The groups are shells around one centre, one inside the other: the same stretched ball of 7 dimensions in 9 sizes.
In the rows, 128 means zero.
Some rows, each with its group after it:
[129 160 151 208 120 127 127 135 142 140 122 123 204  71  91 143 117 105
 143 164 185 108 145 116  43] => (3)
[154 157 100 184 132 150 159 141 101 168 144 141 163  60 118 118 133 117
 155 119 153  89 143 150  75] => (5)
[161 142 133 172 136 129 159 147 116 171 125 132 182  50 127 143 120  68
 156 129 175  83 129 138  36] => (1)
[119 122 134 106 158 142 167  77  97 187 117 125 141  98 200 160 153  70
 130 113 152 111 148 142 102] => (5)
[146 139 142 161 124 118 132 125 155 124 138 128 145  98 103 173 128 111
  87 170 151 116 155 133  85] => (4)
[141 130 112 157 122 140 162 122 126 157 112 132 139  90 113 134 129 106
 116 120 135 104 134 154  82] => (3)
[184 113 111 120 144 115 153 145 115 151 154 122 116  82 146 172 128  80
  98 124 126  87 131 157  79] => (3)
[115  99 119 100 135 114 163  74 131 144 131 124  90 144 132 163 141 114
  72 144 114 141 156 156 112] => (6)
[155 117 124 149 130 121 149 139 122 154 116 112 151  83 126 151 116  77
 119 120 142  94 117 145  52] => (4)
[209 145 102 182 122 115 141 190 139 125 176 141 136  56  73 155 114 116
 104 153 138  78 139 154  61] => (2)
[128 157 149 226 108 120 117 148 150 126 118 112 211  76  62 136 104 114
 139 170 182 111 135 114  26] => (2)
[121 166 125 206 116 149 133 123 131 142 126 131 180  85  95 127 131 139
 133 148 161 114 153 130  83] => (8)
[ 96 120  92 150 123 149 147  88  99 156 112 103 128 134 130 114 136 142
 114 101 109 128 132 153 107] => (2)
[ 80 104  89 139 126 114 159  68 103 144 148 113 104 160  90 109 133 164
 110 141 110 160 156 156  90] => (7)
[115 135 169 140 136 125 152  87 150 154 104 133 164  97 143 177 138  75
 108 163 176 124 159 124  81] => (8)
[208 146 123 169 128 103 146 176 156 122 183 155 132  58  74 176 119 106
  94 181 153  88 159 148  63] => (7)
[118 165 130 199 120 137 133 113 139 134 142 137 170  94  86 136 135 146
 123 170 164 125 169 128  87] => (8)
[143 129 131 101 154 124 157  86 127 150 162 144 103 111 166 188 159 105
  80 158 137 123 180 147 133] => (0)
[145 102 108 160 129 101 137 146 103 146 137  87 154  99 103 132 101  94
 133 122 134 104 105 142  20] => (0)
[154 127 108 157 136 140 127 145  94 156 126  91 159  84 157 145 123  93
 127  96 130  84 109 142  73] => (1)
[102 111  88 144 122 108 117  90 117 106 176  95  92 171  87 140 133 187
  66 158  91 158 159 148 116] => (7)
[168 130 129 146 125 130 155 139 145 146 117 135 136  78 121 166 126  85
  95 134 140  92 134 150  83] => (3)
[158 124 151 126 143 100 142 118 148 134 153 130 132  97 132 195 132  82
  85 175 156 114 160 134  79] => (3)
[174 183 129 246 107 129 115 188 153 117 154 137 202  45  45 138 108 134
 135 174 178  87 146 124  43] => (7)
[107 149 130 183 135 136 119 108 105 149 136 100 184 101 134 138 132 124
 141 140 160 120 145 120  74] => (8)
[104 128 138 140 143 104 149  78 126 143 161 130 138 124 114 156 140 123
 114 182 159 147 178 131  80] => (8)
[132 154 121 206 116 144 103 146 121 129 123  93 186  90 110 137 119 132
 123 128 145 101 125 124  75] => (6)
[ 98 123 142 123 134 125 148  65 140 142 122 126 124 136 138 168 147 116
  82 159 140 146 168 137 117] => (6)
[122 130  99 170 133 111 103 121 101 118 185  87 138 131 106 141 127 163
 105 153 121 131 148 132  85] => (8)
[100 108 153 141 139  93 106  93 124 125 138  74 160 139 134 175 120 102
  99 166 150 142 138 112  57] => (1)
[169 145 147 182 117 136 150 158 153 152  93 134 183  50 108 157 113  65
 124 134 170  79 121 136  46] => (1)
[107 128 142 129 128 136 142  76 148 138 109 124 125 131 141 172 146 115
  73 149 134 136 160 138 126] => (1)
[102 118 113 143 147  86 114  86 104 118 208  96 123 154 108 155 135 162
 100 187 133 159 175 127  83] => (5)
[213 152  94 199 124 116 138 203 124 130 187 139 150  44  68 140 110 120
 127 148 144  70 135 152  45] => (5)
[128  97 113  86 149 130 183  78 104 179 117 127 100 117 176 155 146  79
 104 107 120 117 140 164 104] => (0)
[144  97 120 112 130  98 177 105 142 143 138 138  97 118  99 159 125  96
  83 155 127 127 149 161  72] => (1)
[133 126 139 140 146 103 118 110 123 128 168 102 143 116 138 180 132 110
  97 170 148 126 157 124  81] => (3)
[157 131  92 160 137 126 140 141  96 147 167 114 135  91 120 135 127 126
 124 124 126 100 136 151  77] => (4)
[121 104 155 111 142 112 147  89 135 152 107 107 139 116 161 183 131  65
  93 143 149 123 137 133  76] => (6)
[167 159 134 199 120 130 159 158 145 152 128 154 182  44  79 138 117  92
 144 155 180  88 145 138  41] => (2)
[122 169 119 196 119 149 133 115 134 135 142 138 161  95  96 134 140 154
 117 156 152 121 168 135 107] => (0)
[ 98 112  92 152 124 118 137  91 105 134 150  99 117 149  97 120 129 160
 104 137 110 145 145 148  89] => (4)
[121 128 132 159 138 104 152 107 119 152 153 125 159  99 104 142 125 106
 138 165 166 127 156 132  45] => (8)
[118  87 127 106 138 105 170  88 117 163 113 110 120 124 137 152 124  76
 108 128 132 127 129 151  59] => (2)
[131 130 137 121 138 135 133  93 135 138 129 119 124 118 165 186 149 106
  72 143 132 120 157 138 131] => (0)
[143 138  88 150 127 123 150 111 129 123 187 148  91 122  84 143 145 173
  80 166 112 132 180 161 127] => (7)
[139 132 156 154 140 103 159 116 139 155 138 137 169  78 112 164 124  73
 134 174 185 115 156 128  38] => (0)
[164 128 115 175 116 105 140 155 144 123 150 125 140  89  67 148 110 117
 101 159 139 106 136 146  51] => (3)
[143 145 113 198 122 128 105 152 114 127 147  92 175  92 103 138 115 132
 123 136 141 102 126 128  62] => (4)
[ 80 130 159 120 149 136 168  46 121 178 105 134 154 117 171 158 155  85
 128 148 171 142 170 129  99] => (7)
[148 109 140 102 143 112 166 100 138 154 128 134 114 104 150 183 137  71
  86 146 140 114 150 149  89] => (4)
[148 112 138 154 131 118 115 145 118 143 105  75 174  91 148 166 108  66
 114 113 142  91  96 127  43] => (5)
[107 128 132 190 119 122 137 121 117 153 103  98 192  95  97 119 108 100
 153 132 164 117 118 126  25] => (1)
[109 161 171 180 128 134 141  96 154 149 109 139 193  84 119 162 137  95
 128 175 194 124 167 114  74] => (6)
[154 148 134 150 140 129 159 119 134 154 149 153 144  75 127 164 142  99
 115 158 162 105 167 142  90] => (4)
[155 141  89 219 102 105 121 170 135 104 176 115 149  98  17 115 100 171
 113 167 130 115 138 144  42] => (7)
[147  69  66  68 139 120 172  97  94 153 142 107  42 151 155 149 138 117
  60  87  58 118 123 189 126] => (5)
[125 148  77 200 114 132 123 130 109 119 176 116 133 119  63 108 127 194
 113 147 115 128 154 148  96] => (2)
[129 136 133 141 137 114 173  92 141 150 155 160 127 101 102 155 142 115
 110 178 160 132 182 145  87] => (0)
[ 94 121 151 129 144  95 140  66 136 133 159 121 134 140 119 172 140 120
  96 195 159 159 182 124  84] => (2)
[ 51 114 149 134 145 114 122  42 106 148 125  82 160 160 157 152 141 120
 118 156 153 165 157 113  84] => (5)
[128 107 143 134 140 111 136 113 115 155 114  91 161 103 152 164 119  67
 120 129 151 110 119 129  48] => (6)
[139 113  88 174 111 126 135 144 112 136 123  94 137 111  86 117 108 131
 111 109 109 107 107 154  60] => (6)

New rows, each followed by its group:
[101  99  95 118 145  97 161  74  96 148 177 115  98 150 111 131 136 143
 111 153 118 153 163 154  82] => (0)
[170  99  99 122 131 108 164 138 121 146 143 121 102 101 113 152 119  94
  93 123 112 100 125 166  69] => (4)
[135 120 113 151 141 103 149 118 106 149 167 117 141 102 109 140 124 112
 132 152 147 120 147 142  51] => (4)
[162 135 103 137 131 134 124 128 131 120 163 121 101 114 133 175 143 141
  59 141 106 109 155 152 140] => (5)
[167 121 155 158 135 100 111 157 135 132 130  88 178  79 134 188 107  60
 108 149 162  90 114 118  32] => (5)
[111 134 147 141 139 134 120  91 124 143 120 101 157 117 165 174 142 102
  99 141 149 123 148 123 105] => (8)
[178 118 135 139 136 122 166 149 128 168 109 128 155  57 142 164 117  44
 126 117 156  76 115 148  43] => (1)
[ 98 129 140 187 125 103 115 110 123 129 140  90 183 119  89 138 113 124
 132 169 163 138 141 115  36] => (6)
[171 138 128 163 119 124 139 149 155 127 133 133 139  82  98 169 123 104
  86 152 141  98 141 144  82] => (8)
[156 119 130 156 117  98 162 134 160 130 137 142 130  93  64 156 113 101
  95 172 148 117 147 149  49] => (5)
[123 150 128 181 124 118 132 113 139 125 160 131 152 107  82 147 131 145
 109 180 155 132 170 130  82] => (4)
[168 119 107 166 133 112 128 163 104 144 149  94 157  81 118 145 108  95
 128 121 136  88 111 141  39] => (8)
[140 122  61 163 128 113 158 127  93 139 194 128 102 117  68 104 127 172
 122 140 108 126 154 168  78] => (1)
[126 164 161 186 124 128 141 111 161 136 129 148 179  81  96 163 134 111
 116 187 187 122 174 120  77] => (6)
[155  94 104  94 147 109 185 107 110 167 146 135  91 106 140 155 134  83
 102 125 120 110 141 169  80] => (8)
[119 174 114 225 115 160 132 132 115 151 122 126 197  74  94 106 128 143
 158 130 164 105 144 130  73] => (7)
[ 94 114 139 120 140 122 140  67 122 147 123 106 132 139 154 165 143 109
  94 146 138 143 155 133 103] => (4)
[119 129 143 122 135 134 158  79 143 150 115 138 126 115 147 173 148 100
  86 150 145 128 164 142 118] => (8)
[184 145 116 176 117 132 117 169 145 117 142 117 143  78 105 169 120 117
  81 140 129  85 131 143  92] => (1)
[208 111 106 105 135 127 177 151 138 154 135 149  88  73 140 178 132  71
  73 115 113  75 131 176 101] => (5)
[178 191 138 233 118 142 125 178 150 133 150 150 205  31  78 148 122 118
 141 169 189  80 156 123  59] => (5)
[162 153 162 162 135 124 160 132 157 154 125 157 172  54 120 176 131  67
 123 170 189  96 160 131  62] => (6)
[128 145 152 162 144 117 138 111 125 152 145 125 178  84 133 163 133  92
 135 167 181 116 159 120  60] => (3)
[131 108  80 124 141 108 134 104  94 130 193 104  88 145 121 145 138 158
  86 142  96 135 155 156 109] => (3)
[128  98  56 145 129  94 150 116  88 129 201 107  84 147  65 106 120 178
 107 142  90 141 147 168  71] => (1)
[ 93 122 135 150 142 124 147  85  98 170 119 102 172 110 147 134 131  94
 150 130 162 127 138 127  56] => (2)
[126 127 146 146 132 115 103 110 140 117 139  92 146 125 138 187 131 114
  74 162 139 126 147 121  97] => (2)
[166 114 110 135 147  99 148 138 106 147 177 118 127  91 122 158 123  98
 117 146 138 104 141 148  55] => (3)
[173 110  71 139 135 126 176 147  90 167 153 128 109  83 115 118 122 107
 130  97 111  88 120 176  65] => (1)
[144 100 100  93 139 113 165  93 125 140 159 132  69 136 131 168 144 122
  62 142 100 130 160 167 123] => (8)
[164 109 136 114 143  99 139 124 137 133 153 116 117 105 141 194 129  82
  77 157 136 110 145 142  81] => (3)
[ 98 116 140 109 151 120 135  64 113 149 140 105 128 139 175 176 150 106
  93 149 139 141 162 130 113] => (8)
[119 124 123 150 143 127 109 113  93 146 139  77 162 115 165 156 130 108
 120 121 136 113 126 125  80] => (2)
[100 128  64 196 114 122  99 119  89 108 183  76 128 155  66  99 121 214
 108 138  93 145 140 143  92] => (5)
[142 141 114 173 130 128 101 136 115 121 159  93 151 108 126 159 129 138
  98 142 129 110 140 129  95] => (6)
[155  94 114 111 134  95 153 120 133 132 151 116  96 121 113 171 122  99
  74 149 116 119 138 157  76] => (3)
[165 132 122 175 123 119 152 154 132 147 130 128 160  68  93 142 112  91
 128 139 154  92 127 144  41] => (4)
[128 120 139 134 146  93 121 102 126 124 176 105 134 126 127 181 133 117
  90 181 146 136 164 125  80] => (8)
[137  84  98  63 157 116 182  75  96 170 151 126  65 135 178 164 151  94
  84 115 100 125 150 173 120] => (0)
[ 91 126 118 203 113 109 123 116 115 132 130  88 181 122  63 107 105 142
 145 151 151 138 128 125  25] => (7)
[109 149 149 189 120 125 120 110 144 129 123 113 181 105  99 151 125 123
 116 168 167 129 152 117  70] => (4)
[ 96 143 149 165 128 125 123  86 141 130 130 114 161 124 117 161 137 129
 101 172 158 142 165 119  94] => (3)
[126 116  75 170 113 110  99 129 115  95 180  81 104 156  72 133 119 193
  68 147  84 138 138 148 102] => (5)
[125 140 148 149 127 120 159  94 160 139 131 152 138 103 101 166 139 111
  94 180 162 132 175 137  93] => (0)
[113 137 137 134 140 126 147  79 133 144 146 136 129 120 137 168 151 122
  95 166 148 137 178 136 116] => (4)
[150 152 134 165 146 114 146 124 122 148 178 143 159  76 116 159 137 110
 133 176 174 112 173 131  69] => (2)
[ 98 160 158 154 137 161 132  75 133 156 102 126 171 104 174 169 158 107
 109 142 165 124 167 120 130] => (5)
[136 157 142 176 133 145 174 118 127 179 109 154 185  54 125 134 134  79
 160 137 187  97 151 136  58] => (5)
[176 125 122 172 135  91 104 171 121 116 180  90 158  87 101 170 105 105
 108 160 143  96 126 128  36] => (1)
[134 183 168 196 129 151 121 122 152 142 118 138 204  63 135 173 141 100
 125 167 193 103 166 110  93] => (1)
